The groups are shells around one centre, one inside the other: the same stretched ball of 7 dimensions in 9 sizes.
Some rows, each with its group after it:
[ 0.04  0.45 -1.08 -4.80  2.82 -0.10 -2.07  0.74  0.21]
H
[ 1.54  0.97  2.95 -5.39 -0.86  0.02 -2.54  1.72  2.38]
R
[ 3.54  3.60  4.12  0.21 -2.90 -0.40 -1.50  3.16  1.51]
P
[ 0.10  0.82 -0.08 -4.17  1.09 -0.31 -1.39  1.30  0.38]
A
[ 0.99  2.43  4.02 -2.42 -1.61 -1.48 -0.57  1.07  1.26]
R
[ 2.06  1.03  0.07 -1.61  0.68  0.60 -0.90  0.70 -0.33]
W
[ 3.71  2.48  1.82  1.69 -3.28 -0.68 -0.91  1.68  0.86]
P
[ 2.01  1.05  0.63 -4.03 -1.07 -1.21 -2.98  1.96  1.74]
G
[ 1.93  1.51  0.85 -2.70 -1.34 -0.46 -1.58  2.45  0.68]
U
[ 1.56  1.88 -0.10 -2.68  1.01 -0.71 -2.80  2.16  0.95]
R
[ 2.33  2.25  2.05 -0.01 -0.43  0.96 -0.56  1.54  0.37]
E
[ 2.18  2.20  0.29  1.10 -0.99 -0.70  0.02  1.11 -0.74]
G
[ 0.76  1.58  0.22 -2.96 -0.42 -2.75 -1.68  0.95  0.51]
P
[ 2.87  2.76  4.53 -0.94 -2.61  0.12 -1.23  2.16  1.92]
H
[ 2.75  2.88  3.81 -2.93 -2.56 -1.63 -3.20  3.10  2.83]
E
[ 3.34  2.67  0.58  0.39 -1.85 -1.10 -1.79  2.66  0.39]
A
[ 0.97  2.11  2.75 -2.63 -0.45  0.41  0.01  2.13 -0.08]
H
[ 2.27  2.15  0.81 -0.54 -0.28  0.58 -1.05  2.28  0.09]
G
[ 1.65  1.95 -0.09 -3.08 -0.13 -1.88 -2.71  2.49  0.72]
H
[ 2.35  2.98  4.31 -1.20 -2.53  0.30 -1.42  3.06  2.18]
W
[ 3.41  2.23  0.32 -0.62 -2.91 -1.71 -2.04  2.98  0.58]
E
[ 1.63  1.72  2.98 -4.96 -1.21 -0.68 -2.80  2.63  2.34]
N
[ 1.23  0.98  1.17 -4.40  1.41  0.68 -1.52  1.29  0.24]
H
[ 1.31  0.72  1.55 -4.27  0.56  1.31 -1.43  1.45  0.85]
W
[ 2.73  3.84  4.52  1.26 -3.92 -1.43 -0.39  2.52  1.38]
E
[ 2.07  3.36  3.44 -1.43 -2.94 -1.83 -1.32  3.36  1.25]
A
[ 1.78  3.58  3.93  0.20 -2.44 -1.78  0.48  1.90 -0.09]
H
[ 1.72  2.20  1.51 -1.38 -1.84 -2.18 -1.62  1.48  1.22]
N
[ 2.22  0.82 -0.43 -4.04  0.01 -0.04 -2.37  2.41  0.29]
P
[ 1.52  1.54  0.71 -4.00 -0.31 -1.55 -1.89  2.02  0.24]
U
[ 1.34  1.82 -0.84 -3.00  0.87 -0.64 -1.93  2.94 -0.40]
E
[ 2.95  2.40  3.80 -3.71 -1.56 -0.19 -3.13  3.08  2.49]
P
[ 0.03  0.76 -1.79 -5.39  3.30 -0.66 -2.34  1.59 -0.52]
P
[ 2.62  1.58 -0.08 -1.70 -0.01 -0.77 -2.53  1.51  0.76]
A
[ 2.07  1.99 -0.25  0.93 -1.93 -1.76  0.05  1.08 -0.79]
W
[ 2.70  2.47  3.36 -0.30 -2.69 -0.36 -0.37  1.70  0.79]
G
[ 0.81  0.88 -1.34 -4.41  1.18 -1.61 -2.83  1.55  0.59]
A
[ 2.45  2.73  3.58 -0.26 -3.26 -1.13 -1.39  1.92  2.22]
E
[ 0.39  3.24  3.20 -1.77 -0.50 -1.99  0.14  1.69 -0.28]
A
[ 1.11  1.89 -0.31 -1.84  0.91 -0.01 -0.52  2.26 -1.14]
N
[ 2.26  2.43  3.02 -1.43 -1.14 -0.28 -1.92  1.76  1.89]
W
[ 3.01  3.26  2.07  0.35 -2.99 -1.41 -0.64  3.25 -0.10]
W
[ 1.61  0.77 -0.70 -4.84  0.73 -0.85 -3.29  2.02  1.06]
N
[ 2.45  3.11  1.62  0.80 -2.08 -2.16 -0.65  1.81 -0.02]
G
[ 3.33  2.47  2.68  0.12 -2.00  0.73 -1.18  2.30  1.10]
A
[ 3.56  2.99  2.48 -0.15 -2.78 -1.15 -1.91  2.84  1.22]
G
[ 0.04  1.75  0.06 -2.24  0.85 -2.17 -0.13  0.39 -1.02]
N
[ 0.85  2.03  1.92 -3.11  1.04 -0.47 -0.34  1.27 -0.72]
N
[ 0.57  1.60  2.10 -4.91 -0.16 -0.26 -1.83  2.59  1.30]
P
[ 3.24  3.30  4.25 -0.48 -2.96 -0.51 -1.30  2.92  1.44]
U
[ 1.92  1.39  1.42 -1.90 -0.78 -0.35 -0.74  0.87  0.23]
U
[ 3.23  3.62  5.04 -0.38 -4.38 -1.04 -0.46  3.42  1.03]
R
[ 1.73  2.07  0.07 -2.54  0.66 -1.48 -1.91  1.93 -0.25]
G
[ 1.60  1.79  1.11 -3.64  0.41 -0.10 -2.75  2.60  1.41]
U
[ 2.33  1.18  1.36 -3.38 -1.06  0.31 -1.43  2.25  0.43]
E
[ 0.34  1.37 -1.22 -1.93  2.23 -0.75 -0.59  0.53 -1.18]
U
[ 3.43  2.75  0.83  0.60 -1.81 -1.01 -1.28  2.48 -0.14]
W
[ 0.17  1.60  1.41 -2.99  1.69  0.00  0.65  0.61 -1.51]
R
[ 1.67  2.50  2.20 -1.26 -1.78 -2.30 -1.27  1.32  1.01]
N
[ 2.31  1.99 -1.01 -0.42 -1.27 -1.86 -1.51  2.13 -0.25]
H
[ 4.56  2.41  2.17  0.79 -4.37 -0.68 -1.91  2.67  1.66]
R
[ 1.07  2.36  1.44 -0.96 -0.88 -1.39  0.56  1.37 -1.10]
U
[ 1.05  1.64  2.13 -2.51 -1.43 -0.14 -0.71  1.89  1.00]
R

New rows. What belongs after each?
[ 3.33  2.66  1.19  0.81 -2.81 -1.44 -1.13  2.27  0.33]
U
[-0.14  1.49 -1.63 -2.31  1.47 -2.60 -0.09  0.47 -1.96]
P
[ 1.07  3.63  3.49 -0.61 -1.01 -0.49  0.12  2.90  0.01]
R
[ 3.38  2.51  3.42 -2.60 -3.48 -1.07 -2.58  3.44  2.14]
A
[-0.35  1.79  1.04 -2.91  2.48 -0.08  0.01  0.65 -0.89]
W
[ 1.24  1.48 -0.89 -1.45  1.52 -0.49 -1.15  0.86 -0.59]
U
[ 2.48  2.66  3.57 -1.62 -4.02 -1.59 -1.19  2.89  1.59]
R
[ 1.14  2.74  1.95 -2.66 -1.02 -2.62 -1.89  2.23  0.99]
W
[ 0.16  2.32  0.24 -1.53  0.48 -2.62  0.37  0.80 -1.66]
A
[ 1.99  2.04  0.28  0.88 -1.90 -1.29  0.54  1.11 -1.05]
P
[ 1.33  1.11  2.41 -5.98 -0.14 -0.04 -2.68  2.30  1.84]
W
[ 2.93  1.82  2.13 -0.73 -1.63 -0.04 -1.82  1.22  1.71]
P
[ 1.53  1.75 -0.98 -2.61  0.05 -2.06 -1.85  2.13 -0.48]
N
[ 1.68  2.20  3.50 -1.49 -2.37 -0.88 -0.53  1.33  1.28]
A
[ 1.60  0.81  0.68 -3.02 -0.48 -0.63 -1.11  0.67  0.28]
A
[ 1.17  3.40  3.70 -1.28 -1.62 -1.62 -0.11  2.32  0.21]
U
[ 1.16  2.27  2.42 -3.79  0.91 -0.53 -1.56  1.95  0.40]
N
[ 1.98  1.41  1.79 -3.32 -1.75 -0.46 -1.77  2.26  1.28]
G
[ 1.86  1.23  1.77 -4.91  0.79  0.72 -3.04  2.21  1.77]
A
[ 0.51  0.38 -1.39 -2.49  1.64  0.19 -0.56  0.18 -0.72]
A
[ 2.46  2.44  3.24 -1.84 -0.81  0.55 -0.82  2.22  0.40]
A
[ 1.18  2.32  3.00 -4.81  0.24 -0.84 -2.42  2.58  1.43]
H
[ 1.52  1.41  2.13 -2.43 -0.65  0.09 -1.61  1.03  1.73]
A
[ 1.09  2.43 -0.38 -0.02  0.10 -2.05  0.68  1.09 -2.26]
A
[ 1.46  3.90  5.36 -1.72 -2.46 -0.96 -0.14  3.42  0.77]
R
[ 0.53  2.28  2.77 -3.37 -0.18 -1.31 -1.52  1.59  1.36]
A
[ 1.61  1.44  2.79 -4.18 -1.46 -1.08 -2.67  1.53  2.62]
E
[ 0.57  1.99  2.35 -4.85  0.28 -1.41 -1.95  1.98  1.05]
G
[ 1.42  1.86  2.25 -1.26 -0.88 -1.01 -0.27  0.31  0.35]
P
[ 2.15  2.59  4.64 -3.21 -1.76 -0.10 -1.70  2.61  1.94]
U
[ 1.26  2.88  1.46 -0.88 -0.93 -2.47 -1.17  1.66  0.43]
W
[ 2.64  1.70  0.11 -0.64 -0.91  0.67 -1.31  2.48  0.22]
A
[ 3.23  3.11  4.53 -1.89 -2.91 -0.44 -2.56  3.40  2.64]
H
[ 2.50  2.46  2.67 -2.42 -1.64 -0.32 -2.76  3.12  2.28]
G
[ 2.00  2.06  3.06 -1.44 -2.73 -0.29 -1.17  2.05  1.91]
P
[ 0.58  0.03 -1.55 -4.65  2.74 -0.16 -1.54  0.14 -0.72]
E
[ 2.85  2.57  1.92 -1.35 -2.00 -0.94 -1.22  2.87  0.15]
U
[ 1.23  2.85  0.75 -1.81  0.40 -0.86 -1.18  3.07 -0.44]
E
[ 0.07  2.01  1.45 -4.60  0.87 -0.72 -1.56  2.63  0.47]
P
[ 1.25  2.06  2.32 -3.85 -0.27 -1.66 -2.05  1.62  1.17]
G
[ 1.60  2.25  0.42  1.05 -0.60 -1.26  0.85  0.43 -1.53]
W
[ 2.76  2.65  5.00 -4.07 -2.43  0.16 -2.80  3.77  2.87]
P
[ 3.67  2.18  2.59  0.23 -3.85 -0.53 -1.34  2.04  1.59]
A
[ 1.06  1.70 -1.23 -0.29 -0.34 -1.83  0.13  0.97 -1.51]
A
[ 0.22  2.47  2.59 -4.34  1.07 -0.38 -1.15  2.59  0.26]
H
[ 2.93  1.41  2.63 -3.49 -2.83 -0.58 -3.04  2.44  2.84]
W
[ 1.63  0.83 -0.51 -4.07  2.03  0.43 -2.75  1.49  0.58]
W
[ 0.26  1.22  0.15 -3.62  2.46 -0.69 -0.56  0.24 -1.13]
P
[ 1.31  0.69  0.98 -2.92  0.13  0.06 -0.82  0.23  0.34]
E
[ 1.82  1.13  0.20 -0.93 -0.98 -0.84 -0.12  0.38 -0.54]
P
[ 1.84  2.10  3.11 -1.40 -1.87 -0.42 -0.24  1.34  0.64]
G
[ 2.91  1.49  1.28 -2.96  0.07  1.48 -2.55  2.76  1.15]
R
[ 3.03  1.60  0.04 -0.80 -1.19 -1.45 -1.79  1.06  0.27]
P
[ 3.02  3.55  3.82 -1.29 -3.50 -1.99 -1.60  3.57  1.19]
W
[ 2.77  3.00  2.11  1.31 -2.70 -1.26  0.26  1.89 -0.50]
N
[ 1.47  2.09  1.96 -3.84  0.86 -0.17 -1.90  2.30  0.50]
U
[ 1.93  2.10 -0.57 -1.58 -0.68 -3.10 -1.91  1.52 -0.18]
E
[ 2.35  2.36  1.54  0.11 -0.92  0.45 -0.94  2.02  0.60]
H
[ 2.31  2.72  2.62  0.07 -3.19 -1.51  0.31  1.99 -0.20]
P
[ 1.31  1.63 -0.30 -1.39  0.39  0.18 -0.56  1.90 -0.68]
U
[-0.25  0.60 -0.49 -6.52  2.66 -0.78 -2.35  1.41  0.19]
P
[ 1.65  1.48  3.57 -3.75 -1.50 -0.01 -1.85  1.52  2.34]
P
[ 2.19  1.27 -0.01 -2.26  0.59  1.10 -1.03  2.12 -0.65]
E
